There are 4 nested groupings, the coarsest first. Each group lies inside one group of the grouping before and may be the whole of it. The rows also spread widely along 10 directions, which tell nothing about the answers.
In the rows, 128 means zero.
Some rows, each with its group in each grouping after it:
[118,156,108,126,120,86,142,144,134,141,89,94,136,136,130,118,112,104,105,163] : sof q_460 q_582 q_921
[129,156,158,133,138,114,135,138,94,128,155,107,128,134,131,143,157,150,126,153] : sof q_460 q_582 q_129
[126,155,116,149,147,112,128,131,74,130,141,108,133,148,151,128,128,112,117,157] : nakof q_290 q_723 q_512
[107,104,115,117,102,134,100,128,135,132,142,142,112,155,111,135,112,149,132,71] : nakof q_290 q_723 q_640
[118,107,137,119,115,132,130,130,152,113,113,139,115,134,111,134,122,149,136,103] : nakof q_290 q_322 q_650
[133,118,104,115,117,112,98,144,112,173,139,159,120,149,140,116,149,138,109,148] : sof q_73 q_801 q_669
[134,140,133,106,119,122,145,131,126,106,101,112,135,145,121,109,120,152,121,96] : nakof q_290 q_322 q_3
[94,121,129,140,112,134,125,115,155,91,137,102,132,124,138,126,87,110,118,100] : Mido q_615 q_182 q_389
[106,116,118,173,121,134,124,116,141,107,132,132,132,106,139,134,106,93,119,149] : sof q_73 q_339 q_480
[104,154,151,137,122,102,147,131,124,99,121,99,126,121,109,155,122,123,138,138] : nakof q_910 q_877 q_136
[126,99,141,133,133,144,119,138,127,135,137,137,141,114,142,111,136,133,107,132] : Mido q_615 q_182 q_95
[135,132,111,137,140,130,128,127,101,154,113,100,138,136,146,129,127,105,104,141] : sof q_73 q_339 q_239
[142,150,125,130,119,121,134,108,106,85,101,123,131,146,146,131,118,134,132,126] : Mido q_592 q_808 q_894
[127,127,130,98,131,122,141,122,148,107,117,127,107,159,142,117,120,158,140,104] : nakof q_910 q_146 q_316
[117,135,130,158,102,125,115,126,101,88,140,156,141,118,118,125,120,127,131,116] : nakof q_290 q_322 q_3
[131,121,110,152,114,134,122,107,122,94,95,149,119,135,132,146,101,112,152,109] : nakof q_290 q_322 q_650
[133,118,141,126,108,134,105,141,101,149,136,141,141,124,106,132,145,152,126,97] : sof q_460 q_582 q_921
[100,108,151,141,127,129,128,147,146,127,143,130,131,108,108,131,127,129,125,132] : nakof q_290 q_723 q_640
[98,107,131,140,89,123,117,125,145,112,109,129,125,122,99,161,116,129,119,117] : Mido q_615 q_182 q_95
[112,122,111,124,135,109,140,130,161,115,116,124,107,152,143,114,119,136,111,159] : nakof q_290 q_723 q_512
[136,150,124,159,124,121,136,96,111,79,130,127,116,146,153,142,130,140,131,148] : sof q_460 q_582 q_921
[135,101,160,131,131,164,136,110,121,97,148,127,128,129,127,128,147,177,124,86] : nakof q_910 q_877 q_136
[130,124,147,111,160,139,135,134,117,173,136,83,114,141,139,155,146,130,132,127] : sof q_73 q_801 q_669
[122,152,80,135,96,90,105,127,94,127,97,135,131,158,135,133,111,104,108,150] : Mido q_592 q_808 q_894
[152,121,96,133,131,140,112,117,60,158,104,124,135,157,136,138,139,129,113,103] : nakof q_910 q_877 q_136
[95,133,145,116,112,108,137,128,172,87,143,114,112,141,131,127,118,148,116,139] : Mido q_592 q_808 q_894
[89,94,125,147,134,135,125,151,154,144,150,124,143,100,132,97,109,97,99,134] : nakof q_910 q_146 q_316

New rows, each followed by its group in each grouping:
[102,136,150,150,129,137,130,116,138,103,167,101,126,113,140,140,106,109,140,114] : sof q_73 q_801 q_669
[112,131,149,128,110,117,121,137,128,137,127,124,120,118,102,165,132,128,148,124] : sof q_73 q_801 q_669
[132,111,110,165,152,143,140,114,134,113,93,125,130,120,154,126,102,90,130,147] : nakof q_290 q_723 q_640
[122,142,119,149,118,134,121,118,100,117,145,100,142,137,141,121,114,123,105,104] : sof q_460 q_582 q_129
[153,131,130,88,151,115,129,152,136,167,119,134,129,138,161,85,139,137,128,144] : sof q_73 q_801 q_669
[143,140,120,108,152,112,111,149,128,145,106,141,128,134,170,108,96,83,171,140] : Mido q_592 q_808 q_894
[111,135,132,114,112,118,139,130,139,109,119,102,129,145,113,119,109,146,117,92] : nakof q_290 q_723 q_640
[140,145,132,123,124,119,98,139,85,148,154,144,122,149,138,138,139,140,151,114] : sof q_460 q_582 q_129
[135,137,107,110,144,128,126,109,120,140,141,100,104,177,171,126,125,137,120,119] : sof q_73 q_801 q_669
[106,129,146,145,126,133,125,133,152,110,153,123,141,93,141,110,96,95,140,117] : sof q_73 q_801 q_669
[151,121,135,93,153,138,113,152,106,168,124,122,147,135,158,94,125,123,132,103] : Mido q_615 q_182 q_389
[141,143,88,118,149,111,124,128,119,137,86,129,121,154,172,109,81,79,160,120] : nakof q_910 q_146 q_316
[135,106,121,145,156,142,109,141,113,150,127,150,129,121,153,119,116,97,150,137] : nakof q_290 q_723 q_512
[124,178,130,92,133,87,146,135,121,111,123,88,121,163,144,112,108,134,134,118] : nakof q_910 q_877 q_136
[107,134,165,112,132,119,144,133,166,97,129,109,116,120,119,136,105,130,166,101] : nakof q_910 q_877 q_136
[132,147,143,138,135,129,132,121,104,113,158,109,127,142,149,127,142,150,117,133] : sof q_460 q_582 q_129
[109,152,115,122,128,100,112,161,123,165,137,101,140,129,139,111,98,86,126,128] : sof q_460 q_582 q_129
[118,122,130,117,133,120,145,137,154,124,101,108,124,135,122,119,114,134,121,124] : nakof q_290 q_723 q_640
[120,110,126,133,107,122,114,127,146,101,135,166,123,132,139,113,134,148,113,150] : Mido q_592 q_808 q_894
[110,141,144,151,130,124,136,122,118,92,146,103,143,117,148,124,113,113,111,142] : Mido q_615 q_182 q_95
[119,145,131,150,136,124,129,125,118,123,138,109,131,116,147,137,112,93,138,142] : sof q_73 q_801 q_669
[111,117,128,103,124,120,116,135,144,155,147,120,99,156,124,149,136,149,127,122] : sof q_73 q_339 q_480
[117,157,103,144,120,108,129,115,83,119,106,96,115,165,123,172,115,112,130,128] : nakof q_290 q_322 q_3
[121,144,132,121,117,116,151,99,163,56,108,117,102,159,135,131,99,156,148,102] : nakof q_290 q_723 q_640
[134,110,132,109,115,138,112,147,126,154,136,133,142,132,124,96,138,160,104,93] : sof q_460 q_582 q_129
[94,109,98,125,132,114,102,152,130,184,135,116,117,140,129,140,107,86,122,129] : nakof q_910 q_877 q_136
[129,108,174,123,159,147,147,134,141,127,129,103,129,112,139,138,147,141,131,143] : Mido q_615 q_182 q_389
[134,137,129,128,143,127,156,114,148,84,110,110,130,140,157,93,105,135,119,125] : nakof q_290 q_723 q_640
[119,173,142,146,127,108,126,133,82,117,157,103,143,123,135,136,127,110,126,145] : sof q_73 q_339 q_239
[130,131,138,110,135,111,116,139,125,147,150,136,103,155,137,140,154,159,139,145] : sof q_460 q_582 q_921
[103,111,108,127,126,113,112,144,128,194,123,110,103,144,116,173,141,108,115,159] : sof q_73 q_801 q_669
[134,138,155,153,132,151,131,97,127,71,138,127,123,116,148,147,105,119,174,100] : sof q_73 q_339 q_239
[125,156,111,126,121,108,140,119,113,124,114,82,129,158,138,126,120,133,101,127] : sof q_460 q_582 q_921
[99,125,146,135,126,131,126,117,140,105,142,100,113,133,132,163,108,119,141,111] : Mido q_615 q_182 q_95
[114,100,113,134,117,133,124,123,163,119,99,129,129,125,139,120,101,110,115,125] : Mido q_615 q_182 q_389
[115,146,150,154,99,100,128,130,116,83,109,147,135,104,111,157,127,121,142,162] : Mido q_615 q_182 q_95
[133,130,151,79,122,121,116,152,136,154,131,128,121,141,118,123,134,157,148,91] : sof q_73 q_339 q_239
[101,109,116,155,88,124,96,135,117,116,139,169,128,121,101,141,120,125,129,113] : nakof q_290 q_322 q_3
[136,126,119,148,120,147,122,99,119,99,132,134,127,132,155,124,113,123,133,105] : sof q_73 q_801 q_669
[97,117,127,115,145,125,127,145,144,161,136,85,114,146,124,140,109,113,123,111] : nakof q_290 q_723 q_640
[123,108,135,131,105,143,112,124,142,125,117,137,118,130,111,151,119,142,147,86] : sof q_460 q_582 q_129
[113,134,112,116,138,118,117,135,86,165,148,92,109,179,127,153,143,145,107,123] : nakof q_290 q_723 q_512
[117,93,110,132,134,146,108,150,113,180,121,124,139,125,122,125,119,103,110,107] : nakof q_290 q_322 q_650
[141,110,118,168,143,154,151,101,113,96,89,124,139,117,148,126,123,115,117,136] : nakof q_910 q_146 q_316
[134,171,103,128,128,95,135,113,92,101,115,113,120,166,155,127,114,123,128,138] : nakof q_910 q_877 q_136
[128,134,113,131,117,105,138,129,155,129,57,126,121,118,124,148,99,88,154,147] : sof q_73 q_801 q_669
[103,111,110,144,124,130,140,123,179,98,108,118,133,120,142,92,77,100,112,118] : nakof q_290 q_723 q_640
[101,130,97,126,107,95,135,136,163,121,89,120,122,144,119,116,95,115,107,138] : nakof q_290 q_723 q_640
[142,143,150,90,163,106,133,140,130,136,129,133,93,158,153,139,140,146,177,142] : nakof q_910 q_877 q_136
[110,151,131,109,113,85,120,154,136,128,111,133,126,128,116,128,97,104,162,120] : nakof q_910 q_877 q_136
[145,84,110,134,140,149,120,120,129,149,92,145,116,143,147,140,148,134,111,154] : Mido q_592 q_808 q_894
[98,80,130,169,130,155,110,139,115,155,151,130,133,108,107,150,140,117,105,133] : nakof q_290 q_723 q_512
[104,113,110,166,97,132,124,122,126,109,101,124,147,112,102,132,99,106,106,108] : nakof q_290 q_723 q_640
[133,148,110,122,139,109,124,150,103,149,104,115,150,134,142,97,99,93,127,121] : nakof q_290 q_723 q_640
[129,96,143,144,120,136,120,127,135,109,135,169,122,121,132,131,160,158,113,167] : Mido q_592 q_808 q_894
[113,119,132,116,112,109,116,147,178,122,130,161,123,114,132,104,107,122,142,134] : sof q_73 q_339 q_480
[106,99,116,131,115,121,133,142,139,151,110,117,133,127,107,125,140,137,78,143] : nakof q_910 q_877 q_136
[117,119,102,116,117,112,132,144,132,157,84,109,132,147,109,122,116,126,97,121] : nakof q_290 q_723 q_640
[133,122,95,120,140,127,114,136,118,174,126,108,126,157,158,112,121,116,101,126] : sof q_460 q_582 q_129
[150,120,121,118,125,125,124,127,114,125,97,144,135,141,146,115,140,146,112,141] : Mido q_615 q_182 q_389
[124,113,164,111,166,151,143,126,139,131,148,83,119,136,155,134,133,142,125,117] : Mido q_615 q_182 q_95
[131,118,126,101,138,131,105,150,133,160,164,138,133,138,158,81,127,133,116,115] : sof q_73 q_339 q_239
[111,130,129,141,102,114,121,129,112,103,137,140,125,138,107,138,134,152,118,127] : nakof q_290 q_723 q_512
[129,104,109,134,129,133,133,112,148,105,108,152,109,145,148,120,120,139,130,130] : nakof q_910 q_146 q_316
[127,164,117,138,136,106,133,137,80,139,90,89,143,135,124,147,101,85,142,124] : nakof q_290 q_723 q_640
[173,119,143,114,172,153,136,132,90,177,87,108,130,133,144,148,157,127,145,133] : sof q_73 q_339 q_239
[140,140,136,161,122,123,133,112,119,84,119,156,131,112,142,132,130,124,141,162] : sof q_73 q_339 q_480
[136,145,138,112,140,110,141,128,154,113,120,126,112,136,157,116,121,130,150,149] : sof q_73 q_801 q_669
[134,149,132,87,154,103,132,136,127,134,143,117,101,172,160,117,131,148,145,129] : nakof q_910 q_877 q_136
[104,126,103,162,89,112,131,117,135,88,99,133,143,117,113,121,101,111,99,131] : nakof q_910 q_877 q_136
[101,120,124,149,100,124,122,115,131,120,132,112,111,142,105,169,131,142,115,123] : sof q_460 q_582 q_921
[135,154,119,125,114,92,119,137,110,113,94,148,133,132,141,129,113,110,144,155] : Mido q_615 q_182 q_95
[116,168,133,126,145,101,109,144,75,141,173,115,119,155,142,142,122,114,155,129] : nakof q_290 q_723 q_640
[142,116,111,116,126,118,113,138,109,166,137,152,121,150,144,113,165,156,96,161] : sof q_73 q_801 q_669
[117,114,112,124,129,118,124,123,160,120,113,129,114,143,158,120,105,116,122,143] : Mido q_615 q_182 q_95
[135,79,148,140,146,150,131,150,133,160,105,148,135,103,111,131,156,138,119,151] : nakof q_290 q_723 q_640
[131,112,129,161,130,159,137,90,123,75,128,127,121,140,143,135,117,146,127,102] : nakof q_290 q_723 q_640
[112,96,134,138,132,139,140,135,146,122,139,132,135,117,133,100,140,144,91,141] : nakof q_910 q_146 q_316
[123,154,144,132,130,113,129,139,91,146,137,95,127,139,119,158,146,134,126,139] : sof q_460 q_582 q_129
[130,131,119,113,147,121,112,141,119,176,128,108,106,159,145,151,126,117,146,125] : sof q_460 q_582 q_129
[126,124,130,136,131,137,127,126,123,114,124,123,141,118,140,112,104,111,135,100] : nakof q_910 q_877 q_136
[109,152,111,158,144,103,120,128,113,115,149,128,116,141,158,134,102,87,143,166] : nakof q_290 q_723 q_640
[123,117,170,156,135,162,120,106,112,87,157,125,126,110,139,164,121,127,163,98] : Mido q_615 q_182 q_95
[107,155,155,139,106,107,128,148,126,109,131,120,153,90,105,127,104,101,144,123] : sof q_73 q_339 q_480
